The rows of a group lie close to one hidden flat surface of 13 dimensions, which passes through zero. Surfaces can cross.
In the rows, 128 means zero.
Known rows, each followed by its group:
[113  97 135 140 130 111 131 134 109 133 136 145 142 116 141 143 143 158
 104 139]
k_934
[ 89 150 139 159 124 144 120  83 130 111 116  60 140 136 186 125 113 178
 126 126]
k_376
[ 86 127 144 114 129 152  90 121 146  58 141 134 174  62 125  99 100 109
 132 129]
k_674
[154  93 138 100 169 104 188 120  93  56 112 100 183 103 145 177 130 179
 110 161]
k_766
[132 179 164 133 137 152 149 167 155 188 150 172  61  95 104 153 165 128
 124  99]
k_766
[115 141 139  97 119 152 143 162  89 150 124 114 111 140 104 121 128 139
 130 115]
k_376
[100 143 133 107 132 183  81 141 157 124 128  94 123 155 169 121 127 124
 141 104]
k_376
[175 161 132 114 117  99 147 134  93 137 109 127 120 174 156 136 157 133
 103 114]
k_766
[130  87  99 138 137 143  88 135 149 163 155  96 137 139 168 109 107 188
 182 151]
k_674
[147 129 149  90 145 163 137 115 124  67 102 108 108 113 129 138  96 133
 100 108]
k_766
[132 124 109 171 100 130 134 119 130 161 178 129 140 133 176 110 145 165
 157 118]
k_674
[144 109 132 142  97 126 120 166  97 149 134 167 140 127 154 170 183 152
  63 150]
k_674
[103 136 142  67 143 119 157 117 166 138 133 148 145 153 172 147 150  83
 146 129]
k_766
[ 80  84 116 181 166 173  88 167 188 149  97 124 130 147 155 165 188 111
 145  91]
k_53
[139 102 102 117 138 155 182 146 117 127 232 144 115 141 102  96 114 113
 126 115]
k_674
[116  91 129 121 148 117 127 121 127 148 122 154 127 129 146 115 115 142
 147 143]
k_934
[107 133 176  36 153 170 166 177  71 119 107  99 119  96  99 143  91 176
 138 121]
k_934
[200 148  91 179  82 126  91 145 104 146 154 111 132 137 151  97 145 173
 142 133]
k_766
[ 90 141 122 113  55 168 131 115 115 123 170 130 157 138 169  79 114  97
 152  90]
k_934
[177 201 132 106 112 123 149 142 131 103  88  95 162 116 109 170 123  91
 114 129]
k_934
[ 81 130 150  90 122  69 153 113 101 146 106 101 128 128  65 167 137 148
 126 159]
k_934
[145 135 116 146 147 159 119 128 161 130 153 108 113 131 133 128 110 125
 122 130]
k_934
[155 112 127 138 158 152  95 188  87 101 134 127 113 144 142 113 178 176
  93 111]
k_674
[129 149 142  66  82 137  97 166 108 185  87 119 104 159 109 172 118 115
  97  84]
k_376
[136 127 126 133 128 107 151 156 100 160 126 144 157 101 115 154 112 137
 111 150]
k_376
[124 124 164  75 137 134 133  93 176  75 151 180 110  60 109 137 118  97
 126 132]
k_674
[ 91  97 129 170 134 156 126 100 149  66 174 125 168  95 188 105 165 164
 156 154]
k_53
[ 21 114 149 169 168 182 139 141 135 149 155  86 125  95 119 132 143 183
 144 166]
k_376
[194  86 112 148 214  95 140 205  94  93 132 175 127 126 106 101 192 150
 146  78]
k_53
[131 163 174  83 158 125 115 116 139  73  99 132 148  63 150 146  84 135
 107 102]
k_376
[202 158 134  89 125 128 209 115 110  92 146 146 152 118 175 128 120 122
 136 142]
k_376
[126 151 146 126 157 121  88 130 167 123 124 139  80 178 153 135 226 117
 110 127]
k_766
[122 113 121 103 140 122 170 139 158 147 192 161 156 117 146 128 152 112
 175 156]
k_53
[156 169 129 121 114 104 178 134 138 148 127 164 142 128 104 154 148  63
 131 146]
k_934
[170 139 133 107 148 139 162 144  87  89 151 114 139 130 162 122 120 163
 105 107]
k_674
[133 100 148  78 110 110 188  81 101 167 143 172  83 158 164 138  83 136
  98  90]
k_766
[152 101 153  94 177 124 124  97 174  88 146 153  75 126 163 151 156 164
 113 114]
k_376
[143 153  88 162  94 175 121 118 142 122 204  82 134 146 137  92  95 112
 123 110]
k_934
[ 95 101 131 116  78 132  98 112 124 154 123 141 106 155 132 140 147 120
 103 138]
k_53
[ 77  78 158  76 174 123 173 104 112  58 129 121 139 101  93 155 133 147
 104 187]
k_376
[176 187 104 195  88 124 172 132  86 154 155 113 144 137 166  84 151 158
 165 105]
k_376
[140 161 152 112 125 115 161  93 107  85 143 121 132  98 142 115  99 148
 115 107]
k_934
[ 96 141 143 111 171 128 151 128  94  79 117  89 157 163 180 104 142 143
 123  95]
k_674
[123 139 129 147 104 127 140 121 116 159 141 122  99 144 118 127 140 146
 128 109]
k_934
[111 127 130 156 135 112 141 108 144  96 155 166 153  93 114 108 143  97
 115 175]
k_53
[121 153 140 174 147 167 136 107 150 129 130 114  77 127 137 149 106 132
  66 112]
k_934
[143 129 128 127 174 153 185 150 119  85 160  95 188  94 174 155 130 178
 130 167]
k_53
[165 149 103  92  67 151 173 115 106 160 161  87 129 191 172 128 104 131
 143 105]
k_674
[ 78 149 137  86 140 101  87 144 131 188 127 115 152 159 159 120 101 120
 123 147]
k_766
[131 161 118 122 186 102 209 146 145 119 155 116 182 129 143 110 148 103
 216  93]
k_53
[140 135 132 146 156 153 172 115 117 137 118 124  70 130  85 116 104 138
 130 146]
k_376
[118  96  96 169 113 130 132  99 154 152 131 120 103 181 112 139 158 104
 123 161]
k_376
[ 99 105 133 135 163 113 143 134 110  99 127 121 146 138 134 120 158 149
 133 116]
k_53
[142 158 152  88  32 112 110  82 128  95 126 156 124 101 131 101 144 107
 167  92]
k_674
[107 145 154  67  89  93  91 102 119  82 103 131 180 106 156 123  98 113
 124  86]
k_376
[118 131 111 155 130  77 103  89 161 110 143 128 139 105  82  80 115 108
 185 139]
k_934
[125 183 167 119 120 121 162 115 117 139 103 127  72 110  86 154 133 132
  97 101]
k_53
[117 123 122 162 129 127 111 135 141 135 123 151 120 128 113 129 149 102
 113 136]
k_674
[170 155 157 101 147 112 164 107 148 131 147 133 112  80 153 144  99 172
 161  99]
k_53
[109 113 134 132 119 114 126 100 151 133 146 133 139 112 155 143 125 147
 135 145]
k_934
[126 138 148  76 106 166 135 133 142 103 142 143 132 139 168 148 160 102
 114 116]
k_674
[131 105 119 133 172 118 154 160 130 138 147 135 120 145 103 133 175 133
 155 133]
k_766
[120  76 123  77 183 146 118 157 156 168 137 112 118 154 143 170  99 145
 118 156]
k_53
[145 137 117 116 166 111 164 112 146 104 118 141 158 162 157 141 130  68
  94 160]
k_53
[175 125 132  98 149 129 150 152  99  88 157 164 100 139 105 111 172 116
 100 147]
k_53
[115 103 101 131 121  97  91 100 102  71 120  99 142 174 114  45 136 114
 178 103]
k_766
[152 151 138 104 139 104 146 126 131 136 144 159 123 124 152 111 128 124
 141 111]
k_766
[108 148 131  89 171 142 149 179 111 167 131  68 116 152 104 123 127 160
 187  98]
k_766
[155 131 150 101 153  96 144  98 136 127 170 173  75 122 159  82 121 164
 164  82]
k_766
[126 100 124  92 172 130 154 142 124 103 147 139 153 146 144 135 129 107
 100 148]
k_674

New rows. What belongs after each?
[122 144 130 111 121 186 114 109 198 123 173 128 110 112 147 110 122 107
 181 135]
k_53
[ 75 114 143 127 150 121 150 117 136 124 168 178 122  90  89  97 118  96
 138 143]
k_934
[112  96 113 148 158  98 137 130 103 134 141 160 150 139 135  88 130 121
 123 163]
k_376
[109 154 136 207  88  99 159  95 126 110 154 114 152  85 137 152 208 179
 145 119]
k_376
[145  68  99 162 143 104  88 136 156 121 160 149 165 122 165 139 161 152
 125 160]
k_934
[162 120 109 128 120 152 156 163  97 162 127 140 164 141 177 139 100 129
 113 143]
k_934
[ 91 104 121 147 140 145 130  67 144 104 186  94 125 143 184  87  76 163
 130 108]
k_674
[146 140 150 100 130 120  90 129 145  77 119 159 130  91 143  85 170 122
 188 103]
k_674
[142 156 151  94 106  90  96 160  74 147 140 150 125 134 134 111 159 163
  89 135]
k_766
[107 119 115 163  78 170 121 122 132 179 133 108 131 111 131 156  82 138
 116 146]
k_766
[111  96 112 202 140 137  81 124 137 108 136 142 101 130 104  81 163 135
 137 117]
k_53
[165 124  95 128 158 131 149 132 127 152 153 103 129 167 121 131  83 117
 103 165]
k_934
[109 145 115 148 128 181  85 165 160 168  90  86 112 135  98 139 105 108
 150  98]
k_53
[131 165 129 134  92 147 149 155  94  99 185 126 143 113  92 120 155 110
  94 100]
k_934
[204 154 107 134 109 112 127 125 138  98 169  99 135 135 141 135 152 153
 129 113]
k_934
[125 101 111 165 133 124 137 116 124 118 159 133 140 147 156 119 164 139
 116 164]
k_53
[127 102 104 140 102  75 151 153  89 164 142 167 165 149 110 117 166 107
 147 128]
k_53
[157 106 118 107 150 171 156 172 108 124 127 121 115 137 101 151 118 123
 111 126]
k_766
[146 155 134 141 148 137 152 145 130 135 117 134 119 104 106 138 112 119
 128 115]
k_766
[119 154 151 166 205 127 147 156 157 104  85 145 164  66 124 177 124 111
  94 152]
k_674
[128 162 128 160 105 182 127  90 166 100 179  88 145  63 159 113  83 166
 153 170]
k_53
[160  87 125 109 194 103 115 124 146 118 156 109  74 155 112 142 161 187
 113 145]
k_934
[162 139  91 153 171 164 115 172 164 187 140  91 118 132 102 130  69 123
 156 147]
k_53
[141 112 139  76 103 131  94 135 130  68 146 192 121 133 124  90 188  77
 135 109]
k_674
[153 145 100 143 123 137 167 145 123 149 155 121 146 175 137 117 161 101
 146 138]
k_53
[169 153 105 156 141  87 100 129 156 114 155 159 139 141 148  68 181 104
 182 121]
k_766
[ 79 129 130 105  99 126 145 129 106 140 125 105 126 160  97 111 150 108
 171  96]
k_766
[182 130 129 117 168 126 168 126 118  76 141 111 180 103 205 143 110 173
 129 136]
k_53
[173 144 109 143 157 134 144 150 116  74 130 114 156  84  85  86  96 124
 183 100]
k_766
[118 102 141 119  83  80  85  45 158 116 101 109  91 129 116 161 111 149
 118  96]
k_376
[160  88  93 128 112 123 130 165 127 170 133 116 175 109  86 184  88 127
 128 183]
k_376
[181 150 121 128 141  72 166  96  93  91 149 117 128 144 117 119 103 133
  77 136]
k_934
[119 151 137 126 113 136 113 145 122 128 130 107 108 142 115 132 193 149
 131 123]
k_766
[124  99 132 143 180 132 130 129  73 135 122  70  78 156 115 136  78 217
  53 134]
k_934
[203 135 127  95 180 144  80 150 130  40 113 127 132 131 172  73 137 139
 153  98]
k_674
[129 171 119 141 150 167 127 165 162 161 105 101 133 138 115 147 105  84
 138 127]
k_766
[146  84 100 137  80 107  60 118 134 196 116 155 121 130 113 127  53 119
  99 174]
k_53
[100 161 130 141 104 123 143  99 152 165 154 124  91 140  99 102 134 109
 176 107]
k_53
[ 68 118 126 144  69 174 111 140  46  96 172  87 177 151 179 103 133 164
  51  96]
k_674
[113  80 100 162  93 123 147 114 112 140 144 127 138 137 108 125 134 137
 146 136]
k_766
[ 93  98 141 117 116  94 146 113  52 102 109 167 155 135 143  89 111 119
  91 117]
k_934
[210 181 118 146 182 107 180 142 141 131 119 122 111 117  82 163  98 104
  89 162]
k_934
[149 119 107 145 125 130 121 119 152 112 171 139 144  85 119  78  99 129
 207 131]
k_376
[142 117 109 195  99  70 140  99 114 182 126 156 101 130  86 138 117 132
 100 146]
k_674
[154  97 116 118 145 144  86 176 118  98 157 161 104 135  96  94 178 123
 114 142]
k_766
[159 188 125 152 126 141 164 162  95 112 115 100 163 113 130 120 113 120
 125  98]
k_674
[130 132 127  94  60 163  92 120  97  88 148  97 110 143 120  69 146 148
 174  84]
k_766
[127 105 141 100 139 126 122  99 126  88 170 153  87 128 123  99 140 146
 108 158]
k_53
[127 134 107 113 137 169 122 134 138 104 182 120 100 172 103  64 159  93
 160 144]
k_53
[146 109 119 121 110 167 118 147 114 127 143 113 125 149 161 139 153 160
 106 149]
k_53
[137 130 138 132 137 118  88 151 128 108 145 162 162  69 125 115 118 134
 104 169]
k_766
[121 134 137 120 126  79 104 125 117 133 134 167 173 104 151 119 111 121
  93 167]
k_766
[147 135 124 151 107 145 114 120 141 128 129  87  89 162 137 153 178 161
 126  89]
k_376
[ 89 116 146 120 155 125 113  99 142 111 119 141 106 117 122  97  99 115
 129 131]
k_376
[165 190 147 199 110 121 180  87 134 152 122 140  63  85 110 131 128 153
 140 100]
k_376
[115 127 128  91  96 140 131 167 131 138 156 144 153 130 123 149 180  97
 149 124]
k_376
[128 125 135 107 113 130 133 136 122 121 144 131 149 114 148 140 142 142
 136 128]
k_934
[120 133 129 160 128  74 102 112 166  98 135 139 186  30  94 124 130 135
 190 147]
k_934
[154 142 115 119 132 161 133 117 132 137 101  97 109 132 102 106  41 109
 142 141]
k_376
